There are 5 ways to turn a row about zero (a turn may also mirror it). The second row of each pair is the first, turned, with some noise.
In the rows, 128 means zero.
Some pairs, each with its turn after it:
[122 139 137  81  81]
[135 184 114  99 140]	(4)

[152 134 125 143 147]
[124 129  94 136 127]	(1)

[139 146 103 179 171]
[ 59 126 140 111 103]	(0)

[102 105 136 148  87]
[136 150 114 104 174]	(0)

[137 156 173 104 178]
[135  58 167 128 116]	(3)

[157 175  79 159  88]
[134 171 108 188  80]	(4)

[ 94  90 157 163 111]
[128 115 115  85 184]	(0)

[121  84 168  99 150]
[171  81 132 111 137]	(0)

[144 122 116 134 128]
[121 140 136 123 151]	(2)

[107 175 141 116  98]
[131 153 139 172 159]	(0)

[173 128 141 172 135]
[ 86 117 124 102 168]	(2)

[130 164 168 125  77]
[ 98  72 152 142 100]	(2)

[117  84 166 172 115]
[146 200 131 132 114]	(1)

[117  76 133 118 114]
[113 158 169 138 122]	(1)

[108 152 153 123  88]
[127  85 144 156  98]	(2)

[111  76 118 117 176]
[ 74  89  92 119 115]	(3)

[104 124 160 101 145]
[134 126  97 115  84]	(2)

[132 135 112 156 134]
[122 121 129 151 104]	(4)

[121 163 177 112 154]
[123 113 106  80  88]	(1)

[176 124 109  91 106]
[ 97 169 175 138 117]	(2)

[147 139 165 109  99]
[165 131 150 140  94]	(3)

[ 92 144 155 169 107]
[105 140 125 126 191]	(0)

[107 158 152 164 120]
[131 145 175  99 136]	(3)

[108 169 155 127 176]
[148  93 159  90  89]	(4)

[128  87 128 116 100]
[112 141 116 135 170]	(4)

[145  99  87 177 163]
[138 145  97 199 123]	(1)

[129 105  86 100 130]
[131 123  78 142 141]	(3)

[ 97 144  90 172 113]
[191 121 136 154 150]	(1)

[121 108 139 126 129]
[120 120 128 122 145]	(4)

[ 88 166  87 176 139]
[109 148 149  98 199]	(3)

New pairs, each followed by its turn:
[157  96 101  85  81]
[158 153  67 162 104]	(3)

[169 161 170 109 173]
[138  71 176 161 109]	(3)

[136 155  95 134 122]
[135 141 128 146 166]	(3)

[119  90 168  95 147]
[ 90 148 148 118  80]	(1)

[131  82 133 104 173]
[141  83 118 111 169]	(4)

[168 173  89  95  95]
[186 137 121 174 160]	(3)

[ 82  86 142 131  79]
[150 170 196 120 132]	(1)

[112 151 147 175  80]
[ 85 163 165 147 102]	(4)

[130 113 172 148  92]
[ 82  96 109 153 127]	(2)

[135  93 173 175 110]
[ 94 120 181 158 162]	(4)

[127  91  88  90 130]
[144 186 128 150 122]	(2)

[ 89 127 164 144 122]
[132  91  93 141 115]	(2)

[140 165  83 127 115]
[149 143 125 152 176]	(3)

[ 77 167 111 106  99]
[170 133 113  85 170]	(3)

[175 161 110 173 130]
[152 133 140 188  93]	(4)

[106 158 101  78 133]
[174 143 157 128  94]	(2)

[147 106 108 171 160]
[125 143 108 107 181]	(2)

[130 153 162 141  86]
[126 141  97 157 168]	(0)

[101 141 106 102  93]
[110 170  92 105 121]	(4)

[155 166 121 136 114]
[147 153 140 147 101]	(4)

[158 118 104  99  95]
[160 152 104 139 100]	(0)

[137  90 143 178 167]
[ 57 124 151 131 112]	(3)

[163 178 115 102 139]
[131 133 183  93 116]	(2)

[136 113  87 103  87]
[153 163  79 146 138]	(3)

[120 158 124  93 108]
[120  97 147 103 142]	(1)

[129 118 113 171 161]
[ 84 121 135  93 111]	(0)

[146  80 176 118 153]
[152  57 111 108 127]	(0)

[151  95 176 170 116]
[ 66 108  89 132 147]	(2)

[ 92 129  97 109 131]
[141 154 167 120 127]	(0)

[104  85 147 147  95]
[145 133 107  89 167]	(0)

[102 143 129 170 129]
[144  87 114 129 156]	(2)

[ 77 134 163 177 107]
[113 163 167  62 125]	(3)

[163 128 161 105 170]
[130  70 132 154 102]	(0)

[166 137 153 105 177]
[125  67 150 161 106]	(3)

[150  98 175 117  79]
[ 95 177 152  88 149]	(1)

[153 173  81 164 146]
[150 118 111 173  68]	(4)

[140  79 160 156 117]
[119 198 136 134 121]	(1)

[140  80 109 176 100]
[102 137 112 174 176]	(2)

[ 85  81  86 143 176]
[146 126 156 198  83]	(1)

[134 156 107 169 128]
[138 104 147 117 170]	(2)

[137 124 177 144 138]
[132 116 177 117 138]	(4)

[ 95  79 106 109  83]
[ 79 153  86 121 168]	(4)

[ 84  93 143 166  97]
[129  98  86 180 146]	(2)

[163 161  86 136 160]
[142 147 169  85 163]	(2)

[142 153 110 176  89]
[133 184 158 142 151]	(3)

[ 77 165 127 170 114]
[127 154 161  79 162]	(3)

[105  78 139 101  82]
[192 141 114 101 158]	(0)

[119  83 161 145 172]
[119 167 124 147  76]	(1)

[100 160 133 122  96]
[152 112 148  95 145]	(1)

[176 137 175 143 160]
[ 75 122 115  68 129]	(2)

[ 98 138  88 161  86]
[ 75 152 104 157 100]	(4)

[155  79  89 112  92]
[172 161  91  93  95]	(0)

[140  80 168 124 125]
[120 114 153 122 187]	(4)

[174  92 144 130 177]
[123  67 112 111  86]	(0)

